There are 4 ways to turn a row about zero (a turn may also mirror it). The second row of each pair is the first, turned, with some noise. The first 40 pairs use one turn. New pairs use 3 turns, one after the other, and a turn may come again.
Some pairs, each with its turns in order after it:
[ -1 -13 -33  11 -40 -20 -30 -30  25]
[-14 -24   3 -63  10  20 -24   9  -5] -> z_539

[ 13 -21   5 -22  -1 -39  -6  35 -17]
[ -4  18   0  -3   0  21 -44  30 -13] -> z_263

[ 21   9   0  20  44  -1  12 -11  39]
[-10   6 -27 -24 -16  48   5  19   8] -> z_700

[-30 -34 -16  -3   2 -26   9  22 -37]
[-40  14   3  -1  -4  53 -11  -5 -10] -> z_712

[-21 -34  21 -41 -41  25 -36   1 -40]
[-47  10 -30  68  18  -4   4  37  -2] -> z_263

[-21   4 -39  -5 -38  35  37  -5  10]
[  5  24 -14  -6  -9 -73  27   8  -7] -> z_263

[-33 -24 -22 -33   9  23 -33 -23  -6]
[  9 -26 -18   8 -12 -30  39 -41  -3] -> z_700

[  4  37 -39 -41  21   0 -32   4   4]
[ -8  16 -26  15  28  20 -53  12  38] -> z_539

[-42  15  29  42  44  -1   5  -6   1]
[ 29 -19  44  10  35  10   8 -38   1] -> z_263

[ 44 -43 -24  13 -44 -12 -28 -14  -5]
[ 30  49  -1 -26  -9 -22 -35 -40 -23] -> z_700

[-34  -9  24   9  -5 -29 -40  22 -10]
[ -3 -32  23 -19  43  -8 -12 -33  25] -> z_700

[ 13 -16 -22  30  -6  32 -39  12 -24]
[  2 -58   3  10  18  19  -3 -29   2] -> z_539

[ 25  20  17  42  -6  17 -11   8 -40]
[ 57   3   0  11 -13  22   1  -4 -37] -> z_712

[-40  -7  -4 -17  16  42 -29  30  -8]
[-29 -11   1  22  20 -13  50 -33  14] -> z_700

[ 12  -4 -11 -30  14   5  20   9  43]
[22 35 -4  2  9 29 12 32 13] -> z_539

[ 27   3  -3  16 -11 -27 -44  32  27]
[ 23  -2   0 -58  37   2   6 -17  -9] -> z_712

[-11  29  21  -6  -6  -1  -7 -23 -38]
[ 32   9   0  21 -22  21  -8  26  27] -> z_712

[-21 -18 -24 -28  27  41 -16  42 -18]
[-29  64 -16  24  22   3  15  -2 -17] -> z_712

[-16 -24 -32   9 -17 -24  17 -12  -2]
[ 13  -5  28 -26 -17 -19   9  -2 -25] -> z_700

[ 17  36 -12  26  30 -33 -30   5 -20]
[  9 -13 -28   0  30 -43 -35 -22  19] -> z_539

[  3 -13   9  34  20  -9  44   4   8]
[ -9   5  30 -16 -29  30   0  26   9] -> z_700

[-11 -19  23  35 -17  15  29   5  23]
[ 28 -12  32 -10 -23  -5  29   5 -23] -> z_539

[  4 -20 -37 -33 -12  43 -32 -24 -31]
[-35 -16  -6  12   5  67 -19 -32  14] -> z_539

[-32  25 -18 -17 -32  40 -23 -32 -19]
[ 44  -5  -8  38  20 -31  40 -11 -15] -> z_700

[ -9  -3 -15  29 -29 -27  -6  32 -16]
[ 31 -13   0  25 -23 -14 -33  13 -14] -> z_263

[ 25  30  27 -29   8 -18  11  34  29]
[-21 -12  -5 -52  22   9 -42  -8 -17] -> z_263

[-19 -31 -19   1   4   4 -28  31  30]
[-25   4  -4 -40  12 -15  32 -29   5] -> z_700

[-32   1  -3  -9  -5 -32 -26  29  42]
[-10   3  32 -18  33 -16 -14  51   8] -> z_539

[ 40  -2  27  -8  10  12  17 -27   0]
[ 15  -7  27   1 -34 -35   9  17  -8] -> z_712

[-33  22  36 -37 -38   8  12  -9 -25]
[  5  -4  -5  29 -12  33  39  37  40] -> z_712

[-30 -40  32 -36   7   5  43 -18  21]
[ -4  28   7 -24  62  -2  27  34   0] -> z_263

[ 39 -23 -34  34 -32   7  32  16 -14]
[  0 -31  34  14   7  13  11 -42 -46] -> z_712

[ 11  -9 -32 -38  34 -12  11 -35  13]
[-12  48   4 -32 -16  27  37  -7  -7] -> z_263

[-32 -21   9  44  36  36  -9  19  -4]
[ -3  15 -56  15   1  -3 -20  14 -49] -> z_712

[ 33 -26  39  13 -25  26 -26 -21   9]
[ 32 -21  21  -2  12 -20   7  49 -33] -> z_712

[  5 -19  16  12 -29 -23  29 -38 -24]
[  6 -21  22   3 -11   2  29  55   2] -> z_263

[-14  -8 -20 -21  25  24 -23 -19  26]
[ -2 -13 -40  -5  -9  -2  45 -18  -2] -> z_700

[ 31  -8 -34 -36 -31 -43  29 -14  -7]
[-12  26   1 -30 -43   2   5  57 -25] -> z_263

[ 38   6 -12 -42 -18  -6 -10  36  32]
[ -1  -2 -36   6  21  27   5  62   9] -> z_539

[-18  42 -15   5 -34 -25 -32 -33  40]
[ -1  -2   5 -48  -3  -1 -67  27 -15] -> z_539

New pairs, each followed by its turns in order:
[-42   2  11 -23  34 -16 -30 -19  22]
[-16  20  26   0   6  17   1 -52 -32] -> z_539 z_263 z_539

[-16  35 -27  11 -25  -2  23  30  -4]
[  0   3   8 -55   6 -20  12  25  -5] -> z_712 z_263 z_263

[ -3 -10  -2  31 -25  35 -28 -17 -21]
[-21  17  24 -14   0  33  27  27   3] -> z_539 z_263 z_700

[-18  -8 -22   0  40 -26  13 -25  29]
[ -5   7 -42 -19   8  23   7 -45  20] -> z_700 z_263 z_712

[ 42  -9  13 -20  30  27 -15 -43  21]
[-38 -52 -26 -11  15 -38  -9 -16  19] -> z_263 z_539 z_263

[-38  24 -21  33   9 -38   4  27 -39]
[ 34 -10  -5 -16  40 -59   3 -25  -1] -> z_712 z_712 z_539

[  2   3 -44  -4 -27  34  -7  28 -42]
[-15  17 -48  -8 -47  -9  21 -31  14] -> z_263 z_712 z_700

[-28  39  41 -23 -31 -23   8  13  35]
[  4   3 -69  34  25  18  11 -17 -13] -> z_700 z_263 z_700

[-40 -44   4 -29 -18 -37  28  22 -17]
[ -6 -67  -2  23  43 -20 -10   6  29] -> z_712 z_539 z_263

[-26 -14 -40 -18  31  26  30  19 -32]
[ 46  41  -4   2 -12  35 -15  44   6] -> z_539 z_712 z_263

[  6   2  27  -4   4 -28  12 -25 -33]
[ 24 -32  12 -14  13  30  13  -2  26] -> z_700 z_263 z_539

[  7  14  14   8  -6  40   3 -19 -24]
[-23 -12  45  -9  -5   8  -9 -10 -17] -> z_712 z_539 z_712

[-38   6 -31  23  16  37  41   3 -25]
[-44   7  30 -40 -17  14  12  12 -45] -> z_539 z_712 z_712

[-24  -1  -7  44 -12 -22  12 -44 -29]
[ -6  31 -28  31  10  39   8  10  47] -> z_539 z_539 z_712

[-29 -37  18 -21  32  -2  20 -33 -12]
[-24 -46  -6  20 -34  -1  -7  11 -32] -> z_539 z_539 z_263

[ -4  21   7  25  19 -35 -31  14  26]
[ 16  -6   5  26  20 -19  33  19 -31] -> z_712 z_263 z_700

[-12   4  44  42 -39 -26  28 -24  41]
[-14  60 -42   4 -45 -24   9  33  27] -> z_700 z_712 z_539

[-27 -18  11  38  -4 -21 -30  27 -24]
[-18  27 -34  40  16 -24 -16   4 -21] -> z_539 z_712 z_263

[  3 -27 -29  16 -18 -32  -6  39  37]
[  7 -26  40   4   2 -36 -40  33  -7] -> z_712 z_712 z_539

[-20  22 -28 -15   1 -23   3 -20  -4]
[ -6  25  21  21 -30   2  26   0   5] -> z_539 z_263 z_263

[ 29   3 -33  21  30  36 -15  32  24]
[-12 -13 -59   1  -2  20   1  -6  48] -> z_263 z_700 z_539

[-42 -24 -22  -7  17 -14  13  28  20]
[  4  40  -1 -22 -15 -28  -9  33 -29] -> z_539 z_712 z_263

[-21  24 -29 -25 -15  30  40   6 -42]
[ 15   6   5 -56  -3  -2  10  37 -46] -> z_700 z_263 z_712

[ 21 -23  17 -28 -32 -43 -36  32   1]
[  1  43  18  22  42 -18 -46  -6  18] -> z_700 z_539 z_539

[ 31  11  15  -2  13 -14 -32  44  26]
[ -9   0 -18 -43 -34  36   0  27 -10] -> z_539 z_539 z_700

[-11   8  26  35   5 -22 -23 -40 -27]
[-20 -19   8  12   9   6 -66  -9  10] -> z_700 z_712 z_700

[ 22  16 -10 -39 -33   9   2  -3 -42]
[-45 -11  -6  20  10  29  20 -12  35] -> z_700 z_700 z_263

[-29  34  37 -14 -15  18 -13   1  40]
[-34  10  38  30 -25  26  -5  20  21] -> z_700 z_700 z_539

[-40   6  34  31 -22 -44  25  34 -19]
[34 53 24 21  0 25 47 -2 18] -> z_263 z_712 z_712

[ 18  23 -22  -6  13 -36  18 -16  41]
[-14   3  39  18 -16 -28 -18  26  19] -> z_263 z_263 z_539

[ -4 -12 -41 -42 -40 -28  -5  12  18]
[-55 -31   0  -3  26 -21  36 -11 -17] -> z_712 z_700 z_712

[-24 -29  35 -13   1 -34 -40  42  32]
[ 18   4   1  32  23 -48  29  16 -57] -> z_539 z_712 z_700

[ 27 -42  -8 -21  -6  18  35 -34  -3]
[-32 -27 -13  21  14  29 -44 -22  -4] -> z_700 z_700 z_700

[ 21 -42 -11 -21 -26  43  28  40   2]
[  1 -23 -20  15  -3  20 -54  15 -55] -> z_700 z_539 z_263

[ 30  29  -5   7 -18  -3   7  14 -33]
[  7 -34   0  10  17  -7  13 -26  31] -> z_263 z_263 z_539

[-10  10 -30 -34 -34  32   1 -28 -11]
[ 18  17  -7  19  16   7   1  47 -41] -> z_539 z_539 z_712

[-14 -24 -12 -12 -35  -9 -30  -8 -34]
[-15  37  15  18  -7 -25  23   0  27] -> z_700 z_263 z_700

[ -3  12  13 -34 -11  20 -21  28   3]
[  0  31  -8 -17  23  10 -20  26 -22] -> z_712 z_539 z_700

[  7   4  -4  26  14  39  40  43 -42]
[-23  56 -48 -19   7  32   0 -23   5] -> z_263 z_700 z_263

[-14  39 -18   3  23  -1  27 -24 -30]
[  1   8 -15  -2  49   3  40 -26  -2] -> z_712 z_712 z_539

[ 11   6 -27  20   3 -30 -13  38  21]
[ 23 -33  20  20  15  31  22   8  20] -> z_700 z_263 z_700

[  5  -5  31  33  -9  10  -4 -15  14]
[ 20  26  13   4   8  -4   8 -25 -18] -> z_700 z_539 z_712

[-19  21 -35  -2 -36 -29 -21 -36  10]
[ 33 -14   3  13  41  33 -27  17   2] -> z_700 z_700 z_712

[-18  34  15  20 -38  20  42 -35 -44]
[-27  30  -1   2 -43 -56  32  30  17] -> z_263 z_539 z_539

[-11 -18 -15  -2  44  28  42 -22  10]
[ -3  -9 -18  13  16 -49 -17  53   7] -> z_700 z_539 z_263

[ 16   6 -23  35 -27  30  11  22  39]
[ 42 -29  -2 -30  35  14  -8 -33  -6] -> z_700 z_539 z_712

